The rows come from 4 hidden closed curves, with some noise, and rows from the same curve form a group. Each curve winds through 8 dimensions. The rows are also pushed far along 4 directions, which tell nothing about the answers.
(in the rows, 128 means zero)
Known rows, each followed by its group:
[126 137 153  71 114 151 128 123 105  98 111 123 182  81 120 165 129  75
 132  90 152  49 102]  Z483
[ 79 115 169 187 134 104  79 148 151  98 149 127  54 181 145 101 101 207
 107 165  88 150 119]  Z483
[107 142 154  83 136 151  97 108 146 116 102 159 136 115 168 126 149 143
 101 136 119  65 131]  Z832
[111 117 116 122 109 123 161 103 102 181 135 124 137  91 126 108 134 127
 127 115 105 145 125]  Z832
[144 109  97 122  90 135 167 102  98 156 116  87 119  66  77  98 131  39
  75  74 136 108 157]  Z62
[127  88 143 157 111  53  50 129 126  82 153 133 113 139 143 138  73 145
 109 145 131 143 143]  Z832
[157 138 135 139 113 115 104 116 103 119 146  75 130 126  89 149 102  89
 120 131 112 130 144]  Z62
[114 142 159 149 108 119 111 138 133 150 150 101 107 149 110 131 109 137
 127 137  93 148 118]  Z483
[130 114  82 134 123 133 173 108 135 169  82 166  92 125 128  88 151 140
  84 122 141 144 119]  Z178
[141 132 158 111  86 137 114 156 101 119 152 105 182  79 133 149 146  55
 157  97 154 105 135]  Z62
[118  98 111 176 153 119 131 144 155 123 125 140  88 126 110  92 123 125
 119 122 130 191 178]  Z483
[100 109 111 149  96  77 129  84 165 194 110 172  49 162 140  63  96 199
  48 142  84 160 106]  Z832
[ 93 174 108  83 180 182 182 145 163 127 117 159 145 189 144 139 163 187
 166 148 154  69  63]  Z178
[ 76 141 204 110 155  80  41  93 183  70 167 168 125 160 166 112  90 162
 144 154 119  91  88]  Z62
[128  89 119 178 135 130 183 113 115 154 130  86  73 157  72 108 118  92
 127 130 131 210 160]  Z832
[103  75  69 112  81 111 215  66  93 201 115 136  86 109 156  54 139 158
  62  97 120 113 118]  Z832
[130 170 134  66 161 192 146 122 129 127 115 123 177 125 145 153 173 121
 154 132 134  64 128]  Z832
[161 148 133 151 116 143 135 165 114 157 134  68 145 134  42 187 104  61
 149 126 118 178 141]  Z178
[162 114 126 187 103  92 124 121 114 165 128  90  93 132  48 139  82  80
 108 134 102 224 147]  Z178
[ 93 121 103 154 138 172 167 144 116 163  91 129  93 132 105 116 168 130
 108 152 136 143 120]  Z62
[103 149 112 134 160 148 135 143 156 135  99 166 120 140 115 124 149 146
 130 154 143 129  99]  Z178
[ 71 124 165 185 167 102  89 176 170  85 173 138  88 180 130 119  99 194
 163 157 112 168 112]  Z62
[112 160 156 105 127 128  48 143 131  82 128 150 162 123 157 162 137 130
 134 164 151  61  92]  Z178
[133 117 107  54 124 106 140  96  97 101 148 145 209  66 173 141 124 125
 149  88 148  49 119]  Z832
[192 150  77 125 152 172 206 147 105 153 117 103 171 112  98 157 154 101
 183 106 138 164 148]  Z62
[111 141 143 106 133 108  72 117 146 106 142 163 125 182 210 134 129 221
 129 177 119  85 102]  Z832
[131 146 121 108 156 174 171 155 103 115 124 134 177 141 148 164 168 139
 203 140 163 114  92]  Z62
[ 96 124 169  86 113 131 116 103 147 123 113 158 139 111 148 119 125 115
 109 106 132  81 104]  Z832
[ 78  89  90 156 105 124 165 118 123 184 106 152  67  87 145  57 145 180
  56 113  91 145 141]  Z832
[101 114  79 103 106 151 198  94 124 211  91 152 114  63 124  69 163 121
  69  90 107 116 138]  Z62
[123  83 191 167  89  76  85 115 120  97 152 106  89 126 120 106  80  95
 111 105 120 165 144]  Z832
[120 145  84  72 130 142 159  66 146 167  93 203 125 113 224  57 191 195
  97 136 129  67 102]  Z178
[149 155 114 141 147 155 144 133 122 134 126  90 113 162  98 140 138 126
 134 152 119 136 133]  Z62
[131 118 109 122 110  85 111 119 128 115 137 129 139  92 105 129  82 118
  95  97 118 104 120]  Z483
[142 102 158 134  96  88 125 126 112 102 171 104 149 108 119 131  90  84
 155  82 138 144 129]  Z483
[151 130 118  78 107 130 161  53 111 162 116 123 137  89 149  91 144 104
  95 100 111  92 145]  Z483
[135 165 116 119 157 196 173 168 116 146 129  83 158 133  87 171 160 110
 171 133 123 122 139]  Z178
[145 106 100 149 103  83 150  82 108 157 138 123 111  96 105  91 104 111
 110 109 110 170 123]  Z178
[131 173 147 144 171 163  98 171 160 111 127 115 133 164 102 166 137 136
 156 165 116 141 138]  Z483
[113 147 128 117 153 126 104 136 173 142 115 170 131 134 144 132 124 179
 120 145  98 133 129]  Z62
[163 169 143 105 138 153 119 154 121  85 138 109 169 165 132 183 129 126
 181 136 147  85  93]  Z483
[145 112 125 184 127 108 112 190 128  94 161 103 124 123  99 137 104 110
 151 105 137 178 160]  Z178
[126 114 119 168 168 139 134 167 152 116 127 135 115 125 103 121 138 110
 149 125 144 190 174]  Z483
[142 107  87 132 118  96 141 106 118 162 130 108 121 119  84 128  96 107
  92 122 114 150 155]  Z832
[117 112 188 220  93  34  15 193 182  89 191 110  68 182  89 131  32 137
 112 135 107 206 141]  Z62
[149 154 176 184 181 109  48 168 169  67 158 103 120 188  84 181  79 130
 176 176 109 196 155]  Z178
[ 78 103  95 177 133 132 175 132 116 168 122 120  57 160 113  92 131 194
  96 156 101 161 113]  Z62
[ 84 118 119 121 131 153 150 100 127 161  87 180  98 129 180  88 176 184
 104 158 122 119 103]  Z483
[115 112 142 214 160 135 100 179 134 114 129 112  84 139  96 134 128 135
 140 167 109 221 179]  Z178
[ 63 154 120  67 157 156 155  97 190 154  94 206 109 179 183  88 158 216
 101 152 133  49  61]  Z62
[129 107  83 147 147 179 233 126  89 155  99 114 120  85  92 104 168  99
 144  96 139 160 137]  Z483
[128 130  90 151 134 124 135 132 152 133 104 145  82 157 115 104 125 153
  84 139 137 133 123]  Z178
[129 124 108 159 187 160 155 169 159 103 125 138 123 141 110 124 149 120
 168 126 155 175 167]  Z483
[115 137 162  44 155 161  97  93 115  80 109 175 197 102 225 152 174 152
 161 146 151  38 116]  Z178
[150 106 111 126  82  85 106 100  91 145 137 118 126 123 158 127 114 140
  98 140 120 122 133]  Z832
[115  91 152 183  92  86  90 101 116 155 146 106  70 100 124  80 106 125
  78 133  75 190 177]  Z483

New rows. What belongs after each?
[ 93 123 103 145 201 153 171 105 161 146 108 152  83 170 131  93 151 188
 133 168 114 172 142]  Z832
[124 134 133 119 120 153 138 105 102 153 124 114 142  90 129 118 162  96
 132 130 118 124 136]  Z62
[129 172  98 131 160 188 171 170 127 151 125  98 149 117  71 151 158 102
 156 130 129 127 126]  Z178
[111 134  84 153 154 152 165 138 152 161  89 163  91 142 108 100 155 149
 109 146 140 153 110]  Z178
[153 104 102 190 117  95 115 155 120 139 163  96  98 124 106 113 115 117
 123 130 116 202 184]  Z483
[170 137 114 119 121 148 155 125 136 152 113 131 144  99 116 111 154  71
 130  98 144 150 155]  Z62
[163 143 117 142 133 139 154 147 122 124 132 133 135 146 146 132 145 151
 170 131 133 153 116]  Z832
[125  85 159 142  79  76  72  93 134 122 130 116  82  98 123  91  87  92
  45 101 105 128 175]  Z483
[133 158 133 114 161 130 112 122 181 111 135 144 122 155 142 111 125 152
 129 130 118 113 140]  Z62
[133  97 136 125  69  69  92  97  71 104 162 105 146  74 143 122  97  99
 108 108 128 100 117]  Z178
[109 105 131 164 108  95 120  95 131 134 135 124  55 169 130  83 109 152
  84 151 121 144 113]  Z62
[135 106 135 194 116 126 126 178 142 167 106 110  81 147  56 153 103 101
 104 137 114 231 174]  Z178
[ 90 106 114 139 112 124 136 139 132 139 115 154 101  95 154  90 137 168
  88 110 110 115 132]  Z832
[120 160 100 184 190 160 152 173 154 110 143 126  91 201 117 116 150 188
 177 174 133 169 106]  Z178
[131 140 191 126 125 103  62 116 163  92 139 135 110 189 145 145  97 141
 130 157 126 124 112]  Z832
[128  98 150 128  85  97  96 117 129 157 104 139 115 107 117 137  98 106
  75 116 114 150 148]  Z178
[153 123  60  98 149 155 209 100 112 143  92 131 136 113 111 119 145 123
 114 100 148 102 126]  Z62
[112 150 109 153 163 147 147 151 146 139 134 147 119 134 134 105 159 162
 162 151 123 162 116]  Z178
[ 97 150 144 132 137 158 113 159 134 149 128 141 131 130 148 136 164 160
 147 165 115 133 119]  Z178
[102 149 149  90 138 138  82 100 165 129  98 179 126 129 169 115 149 148
  91 156 125  76 121]  Z62
[103 131  63 107 187 219 233 113 109 156  65 164 120 119 159  94 225 163
 138 147 160 104 114]  Z178
[ 84  97 107 182 128 113 119 138 148 178 110 127  55 129  83 101 114 147
  58 151  91 184 165]  Z832
[141 116  95 143 105 111 138 118 118 150 105 137 121  87  91 113 119  86
  95 110 141 149 125]  Z178
[155 132 144 134  89 114 105 154 112 115 135 122 151  83 137 139 119 108
 131  94 123 121 128]  Z832
[ 91 140 122  64 158 187 200  69 123 167 101 168 138 162 197 100 198 179
 150 157 140  83  86]  Z832
[118 153 158 140 145  98  63 149 141  77 179 112 151 128 123 150  97 134
 162 142 114 118 117]  Z178
[111 151 144 137 186 138 118 176 150  62 151 125 160 136  96 166 104 138
 191 126 133 127 109]  Z483
[143 113 128 120 100 112 136  90  93 112 138 103 121 125 136 112 123  97
 117 117 149 100 115]  Z62
[124 131 156 111 118 137  98 141 116  94 129 110 165  91 102 155 126  51
 137 111 158  92 129]  Z62
[ 99 110 153 107 143 142 137 119 116 119 119 115 130 152 126 161 113 145
 129 140 121 110 126]  Z178
[134  92 138  95  59  58 105  67  80 134 147 134 158  73 172 118  94 122
 103 100 117  93 106]  Z62
[106 149 150 131 149 140 101 133 154 143 133 120 115 155 122 135 127 153
 123 162  94 132 141]  Z832
[154 140 117 174 162 155 130 185 124 124 135  99 140 104  88 155 140 109
 169 132 114 194 181]  Z62
[ 98 147 119 120 173 152 147  97 144 153 102 158 112 157 138 116 150 184
 133 175 107 132 100]  Z62
[147 100  97 162  96  97 166  99 122 169 143 108  87  96 108  60 115 105
  93  83 103 180 167]  Z62
[107 132 166 119 114 114 116 111 145 148 160 129 125 140 152 109 126 140
 140 128 106 138 125]  Z483
[153 126 100 108 148 126 152 121 130  99 123 125 146 127 111 139 110 118
 131 103 150 105 126]  Z62
[169 144 108 116 129 149 142 166  98 110 137  92 179 120 115 185 131 110
 162 114 139 109 140]  Z62
[115 132 127 104  98 138 123 143 115 154 119 146 148 109 162 139 148 148
 118 127 127  92 114]  Z62
[135 150 124 109 123 158 151 129 118 168 113 103 144 133  90 160 133 101
 127 134 117 123 122]  Z178
[ 78 147 151 117 124 151 117 138 146 162 122 166 121 145 173 115 166 180
 134 164 117 115  96]  Z62
[108 102 127 167 142 147 171 144 106 148 122  81  93 149  68 149 112 123
 125 137 106 177 152]  Z178
[ 83  97 153 164 121  97 106 133 137 137 143 135 102  91 106 101 103 121
 108 114  99 177 145]  Z483
[110 120  95 194 167 143 181 170 135 137 131 102  84 124  50 113 114 136
 133 117 106 194 144]  Z483
[124 131 139 123 123 138 118 132 130 114 128 109 136 102  95 129 127  66
 115 106 144 102 138]  Z62
[ 78 120 151 156 134 144 117 184 133 129 124 142 110 157 130 147 137 166
 138 158 133 146 111]  Z178
[116 151 122 137 153 142 117 157 147 121 113 148 138 129  97 149 134 115
 143 146 147 133 103]  Z178
[138  85 112  92 100 139 190  83  66 160 104  87 137  90 104 143 122  83
  93  90 124 105 149]  Z178
[135 121 116 102 109 113 112 110 106 132 128 140 144 144 179 140 136 164
 125 154 139  99 115]  Z832
[124 124 121 103 130 150 168 114  83 138 138 111 176  74 129 137 152 102
 164 109 129 116 127]  Z178
[112 115 133 131 123 141 134 137 127 139 119 100 116 109  85 130 120  86
  96 109 120 127 159]  Z832
[169 147 108 143 116 144 159 176 108 155 132  96 154 150  85 179 133  96
 174 130 149 167 118]  Z832
[ 72 137 159 132 119 142  99 144 158 145 131 162 100 146 182  92 160 175
 115 153 118 112 115]  Z62
[163 127 142 109 104  83  90 110 115 118 143 138 174  92 145 154  98 121
 141 115 115 131 133]  Z62
[124 112 130 170 109  93 104 141  98 106 162  99 112 121 117 127 104 126
 134 136 124 148 121]  Z178
[ 80 130 165  52 113 114 106  69 150 124 124 191 160  96 186  96 136 122
 117 114 146  47  79]  Z62
[ 95  97  96 166 117 175 199 156 106 200  82 118  79 127  96 115 168 133
  93 132 121 178 151]  Z178
[136 103 164 145 117 100  66 116 106 100 133 122 136  92 139 145 115 104
 126 139 114 155 165]  Z178
[ 91 123 145 130 114 129 113  87 124 164 123 138  98 108 157  85 152 145
  93 153  97 126 130]  Z62
[147 131 108 181 141 121 133 172 107 105 159  85 116 140 100 143 114 142
 155 135 119 166 136]  Z483
[106 112 144 165 105  70  80 119 122 134 162 131 114  93 124 101  98 136
 118 135  95 169 130]  Z178
[141 170 117 113 194 192 184 162 164 107 138 138 156 160 143 121 178 140
 207 119 158 127 124]  Z62
[160 136  86 154 112 156 187 128  99 165 108  90  91 145  97 118 143 127
 108 126 119 146 127]  Z483
[127 133 129  54 112 138 145  83 128 157 106 169 179  83 163 120 156  94
 125 101 149  80 119]  Z483
[111 130 128  99 157 125 109 105 137  80 124 147 143 123 145 131 122 144
 124 131 141  68 111]  Z178
[ 73 152 173 111 138 116  54 118 157 124 120 163 130 144 144 147 115 165
 108 181 108  94  89]  Z178
